All rows are made from the same 11 directions, up to rounding. Whole rows:
[[ 12   4 -10  -3 -11  -3 -11  -1  11   0  -9   3  -8   3   5   1  -6   0
   -1   0 -10   3   0]
 [ 13   2  -9  18 -17  19 -18  -7  11  -6  12  37 -14 -36 -14  23 -34  -9
  -33  28   2   9 -17]
 [ 25  14 -25 -14 -25  -2 -13  15  48  25 -43 -13   5  -2  27 -10   9  -5
    9  16   5   4   1]
 [-13   7   2  -2   8 -22   8  -1 -10 -10  -9 -11   3  26  15 -23  19   6
   12 -28 -14  -7  17]
 [ -1  14 -11   4  -8  -9  -5  -6 -10  -9 -15  21  -2  21  18 -27 -10 -14
   -7 -13  -8   8   9]
 [ 17 -21 -21   7  -9  -5 -16 -28  11  -7   8   7 -12  16 -30  13 -45  33
   -1  -9 -23   6 -10]
 [ -9  -1 -15  14   2   0   8   5 -10  40 -10   2 -28 -16  50 -11  -9  -1
    1  20  25  11  16]
 [ 21   0  -1 -17 -11  18   2  -4 -10 -27   8  24   1  17  -6  11 -12 -19
    7 -16 -20 -13 -17]
 [ 16   8   9  -2 -12  21   4  18 -12 -16 -13   2   1  19   5   1  19 -28
   -8  -8   5 -22 -17]
 [ -6  -6  -3  21  -1  15  14  -6 -16  -9   7  26  -7  -6   6   1 -17  -2
  -11  -1  10 -13  -7]
 [ 13   8 -18   9 -11 -17 -19   2  30   9 -28  -4 -15  -9  24  -4   1  12
  -15   6  -8   6   9]
 [ 10   1  -5  -8  -1   2  -4   0  14  13 -17   9  23 -11  12  -9  -7  -9
  -11  15  18  13  -1]
 [ 11 -25 -17  31  12  21   0  14  26  -7 -66   0 -55  21  12  10 -11  27
   11   1 -21  -3 -12]]

The start of a row, then its end:
[  8 -12  -9  -5  17  12  16  14 -16   9 -44   4 -40  27  60 -10   1  -8
  26 -10] : [-9  1  7]
[ 15 -28  -9 -16  21 -19  -8 -29   2  -8  -5   2  -1  20   0   4 -31  33
  10 -23] : [-31  16   6]
[ 17   8 -24  -4 -24  11   9  12  11  28 -18   4 -11  -8  50  -6   0 -14
   8  13] : [ 20 -13   0]
[ 16  -6  18 -33  12  -5  -9  16   2  38  -4 -46  26  -6   7   5  27  -8
   1  20] : [29 18  3]
[ -4  18 -13 -14  -6  -2   4   1 -13   3   5  28 -28  -8  44  -7  -6 -25
  18  -2] : [-18   9  15]
[ 12  13 -12  -5 -34  -9  -4  -3   2   1  21 -18   7  18 -10  -2   8   2
   4 -15] : [ -1 -25  -3]
[-15   0 -15   6  -4  12  16  -3  11  15  -4  21  10 -16   5 -12 -19  -2
  15  17] : [19  5  0]
[ 26  -7  12 -48   7 -10  -9 -15 -41  -4  21  -5  21  39   4  -5  -8 -21
   6 -26] : [-13  15   2]
[-12  21  28 -19  10   1  -6   9 -15 -23  23  11   9 -15 -16   7  23 -34
  -4   1] : [-14  12   2]
[  0   7   0 -18  12 -14 -11  -6  18 -10 -15  14  11  -7   5  -7  -2  -3
   3  -2] : [-22  24  11]
[-10 -11  18   8  18  27  32  10 -42  -4   7  15  -4  -1  24   2   7 -20
  -1  -3] : [ 24 -20  -8]
[ 15 -27  -6  19   1 -16  -2 -11 -13  20  14 -38 -22   9  12  17  -4  43
 -16 -11] : [  9 -21   2]
[-33  -5  10  38  30 -27   8 -20 -35 -23  11  21 -11  -4  19 -18  -6  21
 -32 -23] : [-7  0 24]
[-22  30  -9  22 -10 -32  -4   0  -2   4  -6   3  -2  -4  33 -35  17  -2
 -19  -8] : [ 5 -1 28]
[ 12  -7  -9  -4  -5  -2   5  -8   6   5  16   4   0 -22  20  15  -7  12
  -4  -1] : [  1 -17  -1]
[  8 -10  10 -20  17  -8  21  -7  -9  -2  17   7  30 -29  43   8  11   3
  -9 -12] : [ 10 -22   7]
[ 19  38   1  -8 -34  -4 -21  25   3  17  -9 -13  11  -5  23 -14  32 -42
 -30  16] : [25  0  2]
[ -8  -2  30  -8  24 -14  -7  10 -15  26   8 -34  27 -16   2  -4  28  -5
 -24  17] : [34 20 12]
[ -5  -9  16  15  22   9   8  -6 -14 -34 -12  31  15  -1  -3  -4  -6  -4
 -27 -11] : [-1 -3 -7]
[-22   1  -1 -15  11  -2   8  -8  10  -1   4  11  15  -2 -19 -11 -10   1
  33   2] : [-11  20   7]
[ -9  -2  -8  26  -5  36  43  40  20   5 -29 -11 -42 -20  45  19  40   7
  31   6] : [ 12 -61 -12]
[  2  -7   0 -17   1 -38 -16 -35 -22  17  37 -15  39  17 -16 -18 -22  16
 -15 -14] : [ 9 23 17]
[ 11 -19   4  -4  15   3  11  -3  19  -9 -21   1  29  -4   4   3   1  17
  -5  -7] : [  6 -13  -8]
[  0   0   7 -14  10   9  12  -4  -5 -20  -4  29  25  -1   5  -7  -5 -18
   2  -7] : [-2  1 -4]
[ 18  -1  -5 -24  -7  -2   1   3  40  23  13 -13  24 -53  16  25  11  10
   1  23] : [ 13 -11  -2]
[  4  29  -5 -21 -19 -19  -2  -4  12 -21  14  13  22  -8  14  -9  18 -14
   1 -20] : [-22 -15  10]
[  5 -14 -18  20  -4  -8   3 -29 -69  -4  14  28 -38  52  36 -22 -47  -1
 -14 -35] : [-6  0 10]
[-13   2  -5  12  -7   5  10   6  21  24   6  -6  13 -36   0   3   5   8
  -1  25] : [30 -8  0]
[ 45 -11 -20  -4  -9  13 -14  -1  11  -5 -34  23 -26   4  39  14 -24  -4
 -16  -1] : [-16  -2 -12]
[ 16   8 -14 -11 -37  33  16  16  25   9  24   0  -7 -32  -1  34   7 -11
  26  18] : [  8 -40 -24]
[-13 -20 -11   1  10   2  26  -9 -16  41  10  -8   1  -3  27 -10 -17  15
  23   7] : [32 -1 10]
[ 12   7  16 -27  13  12 -19  16  22 -21 -40   5  13  16 -27  -2  10 -26
   8   7] : [-23  33 -10]
[-10  18  -2  25 -19  -1 -27   9   0  10  19  -9 -43 -15 -24  14   0  -5
 -16  24] : [-4 16  1]
[  7   5 -22  -6 -16  -9 -11 -12  24  15   6  11  -1 -20   5   2 -23   7
   4  13] : [-5 13  5]
[ 14  -2  -3   1  -3 -12  -3  -9  -7   6  10   2  11 -13  27   1  -3   4
 -28  -3] : [12 -9  5]
[-59  25  17  28  27   9  41  42   4 -20 -61  -2  -7  16  25 -43  62 -16
  32 -11] : [  4 -17  17]
[ -8  -9  13  -3  17 -11  -9  -2   2  23  32 -21  -6 -43  -7  26   5  16
  -8  24] : [ 8 15  8]
[-10  29 -16  -7 -11 -18 -12   5  52   5 -22  12  15 -33  11 -16  10  -3
   4  17] : [-10  17  16]
[ 27 -20 -14   9   1  17  26   5  20 -33 -55  11   2  30  33  -1   5  19
   6 -35] : [-13 -51 -18]
[ 15 -10 -10  17 -12   7  -6   0 -22  16 -11  -8 -22  30   9  -6 -16   0
 -13   0] : [16 -1 -6]
[-17  16  -1  18   5 -13 -17 -13  -9 -18 -14  40   7   6  -8 -32 -23 -16
 -30   1] : [-6 36 12]
[  2  -8  -1 -33  -2  18   8   1  12  22  19  -9  13 -10 -22  16  -9  -6
  41  19] : [ 6 11 -9]
[ -4  -7  -2 -24  29 -18   7  -2 -23  22 -25  -5 -10  25  55 -28  -1  -6
  26 -12] : [-6 29 28]
[ 10 -24 -16   9  14  -9  20 -20   2  11 -16  19  17 -16  56 -10 -22  26
 -17  -8] : [ 20 -15   9]
[ -1 -16   4  22   9   8   4   0  19  -6 -11  -1   6 -16 -16  13  -2  23
 -17   8] : [ 10 -10 -11]
[-18  -2 -14  47 -11  11   5   6  29   6 -28   1  -1  -4 -23 -12  -7  21
 -11  17] : [24 -8 -9]
[-24 -15  23   4  29   9   7   3 -27  -1   9 -13 -13  15 -31   5   2   2
  17   2] : [-1 18 -1]
[-19   7  22  16  18   2   3  -7 -28 -53  -3  35  12  21 -23 -17   0 -17
 -22 -24] : [-17   3  -3]
[ 33   0  14 -13  -3  -3 -28  -2   0 -24  -9  -3  19  19 -22   8   3 -10
 -33 -10] : [-13   6 -14]
[ -6  17 -16   5 -17  -9  14   4  -4  -7 -25   1   7  40  25 -38  12  -7
  15 -28] : [ -1 -20  10]
[ -9  -6  -5  17  -3  12   5   5  -2   6  -9  -6 -17  17 -15  -3  -7   6
  12   4] : [ 5 -1 -6]
[ -9  -9  -1  -5  11  -3  -4 -15  31  -8   2  11  25 -16 -40   5 -19  19
   8   9] : [-9 18 -4]
[ 22  -3  -4  -6  -3   1 -14   0   2   1  -9   3 -14  -1  13  10  -7  -4
 -11   3] : [-8  6 -3]
[-18 -19  10  27  22  19  28  -3 -45 -22   0  21 -22  23   8  -4 -10   1
   0 -20] : [  1 -17  -5]
[ -5  12  -2 -11  -6   4   3   0  28   1 -11  14  47 -13 -17 -17  -1 -12
   1  14] : [17 10 -3]
[  8  -3  -1  14   7 -14 -18  15  27  12 -33 -30 -26  -9  16   8  21  22
 -13   9] : [-6  5  8]
[ 13   7   1   5 -23   7   2   3  12 -32  -1  -3  20  19 -28   4  15   1
  -8 -21] : [ -7 -37 -19]
[  0   2  -8 -28   1   6 -15  17   8  42 -12 -29 -38  12  -1   4   0 -12
  50  26] : [-10  42   8]
[  2  10 -10   6 -20  -7 -15  -8   9   2  24   5 -12 -19 -10  12 -10   4
 -11   8] : [-8  0  0]
[ 19 -38   5  37  -2  18   0   1 -12  13  -6 -38  -4  26 -34  18  -9  34
 -30   4] : [ 37 -24 -28]
[  2  -6  13  -1  13  11 -28  -3  21  -7   1  14   4 -27 -50  23 -21  -3
 -19  32] : [ -8  41 -13]
[-21  -2  38  24  33   2 -12  22 -13   7 -23 -23  11  -6 -23  -9  27 -10
 -39  26] : [34 30  2]
[-20  -3  -7  12   3 -11   7 -19  -9 -13  11  11   1  18 -19 -15 -19  16
  11 -18] : [-12   2   7]
[ 21 -12 -13 -38  -6  26  20   2  26  16 -12  10  26  -8  12   8 -14  -9
  39  11] : [ 10  -6 -15]
